Every row belongs to one group in each of 4 separate groupings. Each group adds its own fixed numbers to the row, and there is some noise. The rows also spread widely along 15 directions, which tell nothing about the answers.
In the rows, 128 means zero.
Known rows, each followed by its group in each grouping:
[128 108 129 136 179 106 176 137 152 177 144  87  98 132 178 168 127 111
 139 110 100 158  64  93 203 116 136  92 132]
Q57 Q425 Q804 Q449
[165  72 181 180 113 128 106 112  71 204  60 188  96 189 158 122 139 153
  97 141 121 141 119 123  80 137  75 160 146]
Q722 Q299 Q999 Q421
[173 149 132 129 119 129 118  70  92 143 141  96 163 102 125 158 163 161
  93 144 137 150 129 109 173 148 135  93 139]
Q515 Q425 Q804 Q342
[142 126 124 123 120  92 130 124 127 124 113  90 133 102 108 146 146 149
 117 130 117 165 106 108 180 177 122 108 145]
Q722 Q357 Q999 Q421
[174 135 146 128 170 105 178  65  96 166 154 101 195 111 133 109 200  76
 118  51 117 139 141 121 140 104 117 134 187]
Q406 Q995 Q773 Q289
[169 152 114 123 149 147 134  94 167 115 162 132  78 109 125 102 196 113
  98 175 133 144 100  97 174 150 135 165 159]
Q57 Q995 Q773 Q300
[117 132 153 145 146 144  94 115 128 162 130 128 115 147 105  86 149 103
 145 142 132  93 144 146  63  85 137 154 133]
Q406 Q357 Q999 Q918
[105 169 109 133 118 124  80 138 108 160 133  94 121 149 123 157 113 148
  65 134 122  80 114 116 124 100 178  87 137]
Q515 Q703 Q773 Q918
[162 116 114 136 122 141 150 150 147 141 115 143  80 137 147 159  94 133
 120 133  97 163  67 137 160 143 109 160 139]
Q57 Q299 Q773 Q300
[108 165 145 148 126 124  85  80 114 118 132 103 131 117 101  96 172 140
 113 155 144 100 160 133 103 100 151 110 131]
Q57 Q703 Q999 Q342
[139 160 120 142 112 110 134  81 107 103 138 129 134 135 123 140 143 126
  75 122 134 136 105 133 154 121 125 118 178]
Q515 Q299 Q773 Q289
[154 120 154 169 160 115 182 106 146 157 121 120  96  97 168 122 161  97
 141 110 103 171 113 146 177 124 118 145 138]
Q722 Q299 Q773 Q449
[125 112 157 176 123  68 130 120  93 159 102 109 160 147 137  98 160 116
  82  91 115  94 102 139 120 113 149  98 126]
Q515 Q425 Q999 Q421
[109 117 117 113 157 106 156 109 138 106 142 120 117 144 121 139 145 121
 150 115 141 157  95  93 140 134 108 118 143]
Q406 Q357 Q773 Q421
[122 149 118 110 125 115 119 157 161  73 163 107 152 109  84  83 137 126
 154 113 126  79 135 131  99  94 127 136  90]
Q406 Q299 Q773 Q421
[108  72 168 167 113  68 161 127  93 148 103 126 147  97 155  85 178  93
 126 116 126  80 162 156 145 152 139 124  65]
Q722 Q299 Q804 Q342
[ 77  90 129 104 147 133 124 182 161 116 103 154  77 171 151 132  79 156
 173 125 116 127 112  83  79  93  91 121 124]
Q515 Q995 Q999 Q342
[134 161 125 123 115 145 134  92 112 119  92 114 130 100 108 136 154 133
 123 107 127 175 142 171 120 174 139 163 160]
Q515 Q425 Q773 Q421
[165 111 132 104 119 138 169 156 160 109 115 138 137  99 130 128 114 131
 154 119 101 145 126 124 173 142  78 149 150]
Q722 Q299 Q773 Q421
[116 142 116 120 112 113 156 101 135  87 166 125 160 114 116 135 109 103
 143 146 152  91 101 145 175 110 138  99 120]
Q57 Q425 Q773 Q918
[141 126 141 153 131 124 140 107 149 120 125 124 137 127  95  71 154 113
 118 110 129 139  80 150 108 138 139 148 153]
Q406 Q425 Q773 Q342
[138 181 115 132  83 137 126  72  84  99 134 136 150 110 117 150 130 117
  97 138 144 105 147 188 148 139 139 138 150]
Q57 Q299 Q999 Q918
[ 91 165  92  89 153 132 108 119 133 100 157 109 132 154  76 131 119 107
 134  99 136 103 121 112  88  76 140 130 180]
Q515 Q995 Q773 Q300
[135 124 150 108  75  80 106 150  85  83  74 139 164 130 108 154  65 167
 123  95  93 119 145 153 122 103  32 118 167]
Q57 Q299 Q804 Q342
[138 131 144 124 153  67 140 126 101 160 116  63 145  78 121 143 176 109
 145  73  90 154 172 129 156 131 111 139 125]
Q722 Q299 Q773 Q421
[140 141 152 170 148 120 128  84 101 181 110 116 115 140 145 118 171 121
  91 101 129 154 103 140 106 136 152 139 140]
Q406 Q425 Q773 Q449
[136 125 125 132 144 128 160 167 171 138 109 109 125 140 122 103 117 120
 119  65  89 142  75 138 134 123 138 134 183]
Q57 Q299 Q999 Q449
[139 130 124 114  96 111 129 134  93 141 117 126 124  92 171 188 116 181
 126 145 136 143 154 112 162 183 124 111  35]
Q722 Q425 Q773 Q449
[105 145 119 101  92 113  75 165 115 129 115  81 128  97  97 162 100 171
 132 158 114 104 145 137 137 148 138 111  81]
Q57 Q425 Q999 Q421
[142 169 118 128 155 107 109  71 125 117 165  88 140 136  87 141 141 131
 123 109 137 154  90 110 141  88 127 100 188]
Q57 Q995 Q773 Q449
[ 80 115 131  68 135 144 150 143 121 146 119 120 159 118 163 154 127 141
 150 112 149  89 187  81 128 142 142  86 113]
Q406 Q425 Q773 Q918
[116 104 197 169 132 159 113 120 114 205  68 147 112 159 191 113 116 160
 111 141 127  97 150 120  99  91 139  95 155]
Q57 Q425 Q773 Q289
[132 147 109  97 116 146 118 133 134 109 124 123 140 129  90 154  99 135
 137 134 110 130 117 139 134 110  99 131 177]
Q515 Q703 Q999 Q421
[112  95 144 127 121 115 113 104  99 168 120 121 132 129 103 106 178 108
 102 147 142 100 138 127 111 168 145 141 136]
Q406 Q995 Q999 Q342
[107 165 108 112 168  76 132  96 139  78 168  89 120 116  82 117 168  83
 167  97 121 144 125 122 127  68 103 146 151]
Q57 Q299 Q999 Q300
[ 81 138 142 166 121  85  93 124  97 127 114 142  60 160 168 131 130 128
  94 153 125  90 125 127 103  91 120 128 102]
Q57 Q995 Q999 Q342
[ 83 107 186 174 109 134  99 159 132 178  61 110  97  87 152 113  87 133
 159 146 100  83 181 200 104 102 152 125  91]
Q722 Q995 Q773 Q342
[ 97 132 111 160 104  78 135 102  87 112 147 150 100 164 137 182  71 104
 117 148 139 126  57 154 154 103 108 120 105]
Q722 Q425 Q773 Q289

New rows. What belongs after each?
[126 174 126 134 127 123 124  95 114 105  91 123 128 141 116 145 113 148
 128  76 110 177 114 158 100 112 100 133 187]
Q57 Q703 Q999 Q449
[112 142 134 138 126 180 147  92 112 146 103 161  86 136 181 156 130 113
 127 157 135 124 148 158 139 134 134 147 146]
Q57 Q703 Q804 Q918
[126 112 145 193 158  68 118  54  79 169 125 111  90 160 126 135 190 113
  99 134 149 174  77 109 133 140 139 121 137]
Q722 Q357 Q773 Q421
[114 108 145 117 170 117 182 127 162 112 108 114 142 108 154 112 139 127
 210  68 111 162 150 112 124  94 104 112 126]
Q57 Q299 Q999 Q300
[187 167 116 125 141 144 131 127 163  81 146 143 112 144 130  85 171 164
 110 108 115 154  99  79 114 115  94 152 149]
Q57 Q299 Q999 Q421
[ 61 112 116 125 158  69 169 100  95 107 136 126 135 172 149 125 182  95
 110  87 159 105 104  82 130 130 143  93 126]
Q515 Q425 Q804 Q421
[ 84 103 123 105  90  98 133 145 116 114  85 134  82 109 161 189 101 156
 132 179 130 141 126 125 180 190 111 113  84]
Q57 Q425 Q999 Q300
[130 138 149 183 107  77 143 126 110 148 101  85 132  94 176 156 109 146
 100 107  93 140  94 164 174 135 146  82  91]
Q406 Q425 Q999 Q342
[112 158 119 109 126 118 102 120 104 142 152 113 141 141 113 135 139 129
  85 126 142  81 126 110 113 116 144 113 125]
Q406 Q425 Q773 Q449
[119 172  85 116 113 149 126 108 138 104 169 103 131 114  78 122 120  92
 118 126 134 109  99 181 132 143 183 159 142]
Q57 Q995 Q773 Q289
[150 127 129 123 156 154 104  87 120 170 172 107 155 133 113 137 132 145
 159 143 152 116 129  97  99  90 146 101 105]
Q406 Q995 Q773 Q300
[125 176 102 142  84 143 124 127 124  96  96 135 107 108 106 131 101 127
 109 112 110 137 120 202 114 162 146 172 134]
Q722 Q299 Q999 Q300
[113 169 143 133  88 131  96 145 143 125 115  77 162  95  72 137  46 110
 113 139  86  70 110 211 169  65 129 100 213]
Q57 Q425 Q999 Q342
[148 159 151 167  93 151  80 131 144 114 110 124 127 102 105  71 123 152
 112 150 111  86 140 185  84  98 150 141 112]
Q515 Q995 Q999 Q342
[106 142 144 135 137 142  96  92 104 145 125 136 120 156  98 115 141 110
 127 140 147 106 132 141  73  97 121 152 157]
Q406 Q425 Q773 Q421
[ 99  93 124 126 159 114 124 129 131 153 155 123  78 158 108 135 139  78
 157 159 129 112  93 119 123 103 106 160 119]
Q406 Q299 Q804 Q421
[120 111 133 125 127 128 115 140 132 169 119  91 128 113 119 125 134 138
 127 124 120 124 124 130 119 155 166 119 111]
Q406 Q995 Q773 Q289
[166 158 112 126 153  71 157 124 185  52 152  82 130  81  92 102 165 137
 146  82  99 200  80 121 168 120 103 131 137]
Q515 Q299 Q773 Q449
[105 143 132 162 113  92 132 122 134  88 121 149  89 138 143  91 156 109
  81 150 123  98 102 127 152 124 123 133 132]
Q722 Q703 Q804 Q289
[169 143 129 157 130  89 107  98 123 119 131  90 126 112  84 140 128 138
 156 113 102 192  76 161 122 124  98 148 123]
Q406 Q995 Q999 Q421
[137 149  88 138 109  91 121 109  90 104 114 137  99 177 139 154 152 184
  62 102 146 186  59  83 115 211 151 118 116]
Q57 Q357 Q999 Q918
[103 115 144 123 168 170 126 132 153 196 139 112  89 137 159 156 109 119
 143 152 127 106 124 106 137  92 148 106 146]
Q406 Q995 Q773 Q449
[152 150 155 172 138 129 104 102 140 123 118 133 138 164 118  96 112 169
 111 112 131 135  77 123  91  62 124  88 169]
Q515 Q425 Q773 Q449
[128 146 146 136 128 131  85  91 129 144 161  90 150  91  93 128 129 139
 147 177 150  88 158 132 145  87 151  87 113]
Q722 Q995 Q773 Q449
[180 156 129 110 133 150 137 141 165 164 155  49 186  60  96 129 127 123
 140 104  87 120 134 146 180 116 159 107 159]
Q406 Q299 Q999 Q918
[ 97 127 140 119 114 157 155 128 134 137  90 132  99  94 154 152 113 107
 153 144 120 133 150 182 153 168 136 154 125]
Q406 Q425 Q804 Q918
[166 170 131 150 108 108  53 129 158  96 116  69 121 117  57 133  89 223
 105 138 106 190  58 115 121 124 119  86 164]
Q406 Q357 Q773 Q342
[137 126  89 102 143 124 146 111 140  90 152 128 101 148 105 139 154 136
 132 121 137 186  77  83 138 165 117 144 140]
Q515 Q299 Q804 Q289
[ 73 105 136 145 157  72 167 133 129 100 132 149 130 184 172 107 132 132
 129  87 150  97  87  54 122  86 120  65 116]
Q722 Q425 Q773 Q421
[136 149 129 137  74  68  88 154 134  46 110 112 169 138  52 113  52 175
 111  94 107 119  68 161 113  86  81  94 172]
Q57 Q299 Q773 Q342
[191 124 156 175 155 114 124  99 134 140 156 160 130 180 149  87 157 149
  83 134 133 119  66  75 124  62 100  98 154]
Q515 Q357 Q773 Q449
[ 66 112 104 126 105 113 136 140 126  65  92 161 102 167 129 148  75 150
 143 112 144 133  96 139  96 137 123 112 115]
Q515 Q299 Q804 Q300
[ 82  64 182 163 146 114 169 131 157 121  93 157 148 139 142  64 110 114
 203  93 143  99 139 152  88  79 116 101 114]
Q722 Q299 Q773 Q449
[ 65 115 118 115 148  74 159 122 121 132 126 103  73 117 170 160 175 101
 112 128 135 138 125  95 176 181 154 115 109]
Q406 Q995 Q773 Q918
[153 132 123 125 121 132 170  96 137  76 136 161 120 105 121 121 139  97
 174 137 128 165 114 172 137 143  69 189 121]
Q406 Q357 Q999 Q421
[157 144 125 115 138 135 129  91 105 178 128  93 135 114  88 147 155  99
 112 114 119 160 111 160 145 156 138 165 187]
Q57 Q425 Q773 Q449
[153 142 117 129 116 156  94 133 142 167 131  95 105 117  81 140 106 126
 133 159 110 144  83 169 132 146 154 160 139]
Q57 Q425 Q999 Q918
[ 59 128 175 144 135  99 124 143  99 191  77  68 177 111 168 123 121 138
 128  64 109  73 190 140  99  91 181  51 112]
Q406 Q425 Q999 Q289
[121 129 128  97 137 122 127 173 174 111  90  99 127 107  98  97 137 152
 139  83  96 146 136  97 116 144 124 128 173]
Q722 Q299 Q999 Q300
[122 104 124 137 107  79 148 153 140  85 119 155 106 147 139 115 120 133
 123 131 124 133  74 122 137 154  98 129  95]
Q406 Q357 Q999 Q918
[127  98 146 137 143 109 127  97  94 173 121 147 119 166 127 141 130 106
 128 131 134 135  99 118 105 110  94 141 144]
Q406 Q425 Q773 Q300
[ 96 157  89 114 126 186 107 136 181  95 158 119  65 132 110 155  87 158
 152 191 150 128  89 121 134 130 159 122 109]
Q406 Q299 Q773 Q421
[170 133 106 152 123 177 154  75 153 116 148 142 120 126  87  80 184 109
 109 147 160 166  58 158 125 211 176 180 141]
Q406 Q357 Q773 Q421
[125 116 160 131 113  99 131 127 106 149  89  90 170  78 107 131 128 113
 157 104 104 117 172 190 133 119 117 134 121]
Q515 Q425 Q773 Q421
[120  65 136 139 109 151 149 127  96 190  86 170  92 161 145 141 136  92
 103 155 128 116 111 162 128 181 128 178 147]
Q515 Q299 Q999 Q421
[ 54 129 143 126 139  76 104 137  96 137 106  86 130 141 114 114 143 124
 115  77 128  86 163 125  84  97 151 103 136]
Q57 Q299 Q773 Q342
[ 76 149  98  91 146 121 171 124 144 105 127 101 122 113 129 123 176 102
 122  90 135 140 121 106 146 188 163 134 144]
Q406 Q425 Q999 Q421
[ 94 110 118 142  96 101 143 115 107 119 116 136 125 145 109 138 110  93
 109 145 136 106  71 175 159 159 136 134 141]
Q57 Q425 Q999 Q421
[105 128 103 112 132  91 144 121 129  81 128 141 137 167  86 110 130 124
 105  87 134 142  71  92 115 136 104 122 191]
Q722 Q703 Q773 Q342
[119  48 140  95 143  77 189 126 114 124 124 159 155 150 147 119 164 110
 158 100 148 132 125  75 149 154  78 121 127]
Q57 Q299 Q773 Q918
[127 172 109 104 132 141 134 115 116 108 149 115 170 123 106 111 134 127
 126  75 136 111 142 122  92 112 147 132 141]
Q722 Q425 Q773 Q342
[107  92 166 146 158  65 109 123 134 144 119 102 118 153 102  83 181 119
 109 133 129 110 102  82 124 106 111 103 162]
Q406 Q357 Q773 Q421
[170 158  96 118 151 154 199 132 156 114 167 135 141  97 186 113 172 122
 135  83 119 131 126 108 137 143 153 147  55]
Q406 Q703 Q773 Q300
[ 98 131 120 113 157 164 131 137 176 112 143 130 127 160  91  60 147 112
 146 111 149  93 100 110  77 107 162 138 156]
Q57 Q425 Q773 Q421
[ 94  87 177 184 124 135  99 134 115 190  59 149  63 161 150 107 126 134
 105 147 122 120 119 157  67 129 137 151 135]
Q406 Q299 Q773 Q342
[ 97 147  90 111 101 105 133 145 109 104 138 141 132 145 120 138 115 113
 102 115 130  86 113 131 123 140 139 132 114]
Q722 Q703 Q999 Q918
[108 119 148 147  95  70 127  96  75 150  91 123 129 137 111 163 114  87
  84 134 115 125  91 184 168 146 102 130 189]
Q406 Q425 Q999 Q918
[ 89 154 110 136 122 172  97 125 155 119 108 138  95 178 112 118  94 171
  98 140 151 124  64 108  77 135 178 102 160]
Q406 Q425 Q999 Q300
[ 96 164 146 127 121 134 133  95  86 102  98 143 145 128 192 137 143 179
 140 100 155 116 196 110  89 116 127  92  83]
Q57 Q425 Q999 Q421
[108 140  88  79 116 143 161 141 121  80 140 172 130 135 144 112 154 118
 144 101 151 101 160 120  87 165 130 174  68]
Q57 Q703 Q773 Q918
[129  81 111 118 135 147 150 113 134 157 109 138  93 143 118 149 149 122
 135 154 136 178  84 122 141 199 131 158 142]
Q515 Q703 Q773 Q421
[134 115 136 140 143 110  94 124 115 161 102 109  84 161 117 184  80 157
 157 131 101 186  75 121 120 101  80 126 163]
Q57 Q995 Q999 Q421
[128 138 109  76 157 144 156 136 121 161 176  97 147 103 143 162 142  84
 145 115 115  95 172 110 165  95 133 134 125]
Q515 Q357 Q773 Q289
[146 138 171 115 155 141 103 141 147 154  91 125  98 125 147  86 190 162
 120 135 107 133 171  68 108 117  96 146 156]
Q57 Q425 Q999 Q421
[101 100 132  95 140 118 126 150 134 126 141 138 137 168 106 116 117 106
 141 136 131  69 107  92 127  84  94 119 157]
Q57 Q425 Q804 Q421
[167 169 116  94 133 176 118 125 118 158 179 110 138  93 137 159 142 121
 124 156 121  81 179 120 154  99 122 146 108]
Q406 Q299 Q773 Q421
[107 189 137 160 110  83  96 105 121  72 124  89 125 100 124 136 128 158
 100 142 130 113 139 146 152  89 139  79 121]
Q515 Q357 Q773 Q421
[ 67 129 140 129 172 109 168 120 153 100  69 117  69 126 169 131 165 124
 163  90 111 194 139 112 126 146 102 135 158]
Q406 Q703 Q804 Q421
[144 101 172 183 122 112  90  71 103 166  78 132  90 165 132 130 154 172
  81 168 141 170  80 106 138 159 129  98 191]
Q57 Q995 Q804 Q918
[132 137 164 152 123 105  87 123 119 118  95 115 142 132 114  87 155 169
 122 123 117 106 149 120  91  97 109 107 127]
Q57 Q703 Q804 Q421
[121 134 117  50 134 159 105 168 132 154 145  86 178  95  81 151  95 129
 191 110 111  91 188 133 100  92 116 132 110]
Q515 Q425 Q999 Q449
[102  82 148 135 106 117 112 166 125 148 121 149 143 153 164  93 121 185
 130 151 155  61 139  64  93 129 151  66  29]
Q722 Q425 Q999 Q289
[116 141  95 111 106  66 158 143  96  67 125 175  92 158 128 139 134  76
  97  92 109 123  90 155 129 146  63 207 138]
Q57 Q995 Q773 Q421
[ 88 132 111 112  88  94  87 177  94 115 101 144 106 159 106 167  61 142
 122 130 108  90 127 144  94 107  85 146 108]
Q722 Q703 Q773 Q421
[124 113 173 146 163  92 112 138 110 194  83 103  98 131 166 112 186 151
 115  96 103 146 161  94  90 131 118 125 111]
Q406 Q357 Q999 Q449
[170  86 136 122 154 217 166 101 185 168 171 144 147 113 118 103 124 113
 202 182 159 131  99 119 152 132 156 131 121]
Q722 Q425 Q773 Q918
[130 106 162 112 143 108 124 142 135 159 102 102 129 128 136 150 117 146
 131 131 103 135 124  91 170 103  83  94 184]
Q57 Q425 Q773 Q421
[ 70  90 110  92 130  88 119 129  63 177 129 161  75 181 145 150 190  81
  59 155 154  72 144  84 117 175 125 162 123]
Q515 Q995 Q999 Q449
[ 79  88 126  72 135 120 173 122 103 122 112 157 122 141 166 144 172 118
 144 132 158 120 165  74 144 185 103 133 119]
Q57 Q425 Q999 Q421
[123 172  97 100 158 198 129 116 158 116 160 142 102 153 108  78 171 108
 130 116 147 120 126  93  73 127 161 181 147]
Q722 Q425 Q804 Q289
[116  99 171 170 103 172 114 139 117 178  75 158 128 139 172  97 104 163
 125 144 133  74 155 159  74 118 158 113  88]
Q57 Q703 Q773 Q342
[119 154  95  95 142 162 146  87 114 103 142 152 107 125 159 142 177 142
 136 131 162 147 167  93 107 165 145 146  97]
Q515 Q995 Q999 Q300
[129 134 113 123 121 117 106 124 136 132 145 107 104 133  97 152 121 127
 109 178 124 121  86 105 178 132 127 110 157]
Q722 Q703 Q804 Q918
[132 128 108  92 127 195 150 112 137 136 150 139 124 116 143 168  98 128
 176 161 141 137 142 137 151 140 130 137 127]
Q57 Q357 Q999 Q289
[105 100 134 118 138 141 112 129 155 117 141 129 127 156 104 124 100 137
 159 167 151 102 102 101 131  92 126  83 152]
Q515 Q357 Q804 Q918
[ 99 127 130 124 143 132 162 128 134 151 137  94 118  95 159 156 129 107
 137 121 119 115 140 137 168 125 151 111 120]
Q406 Q299 Q773 Q342
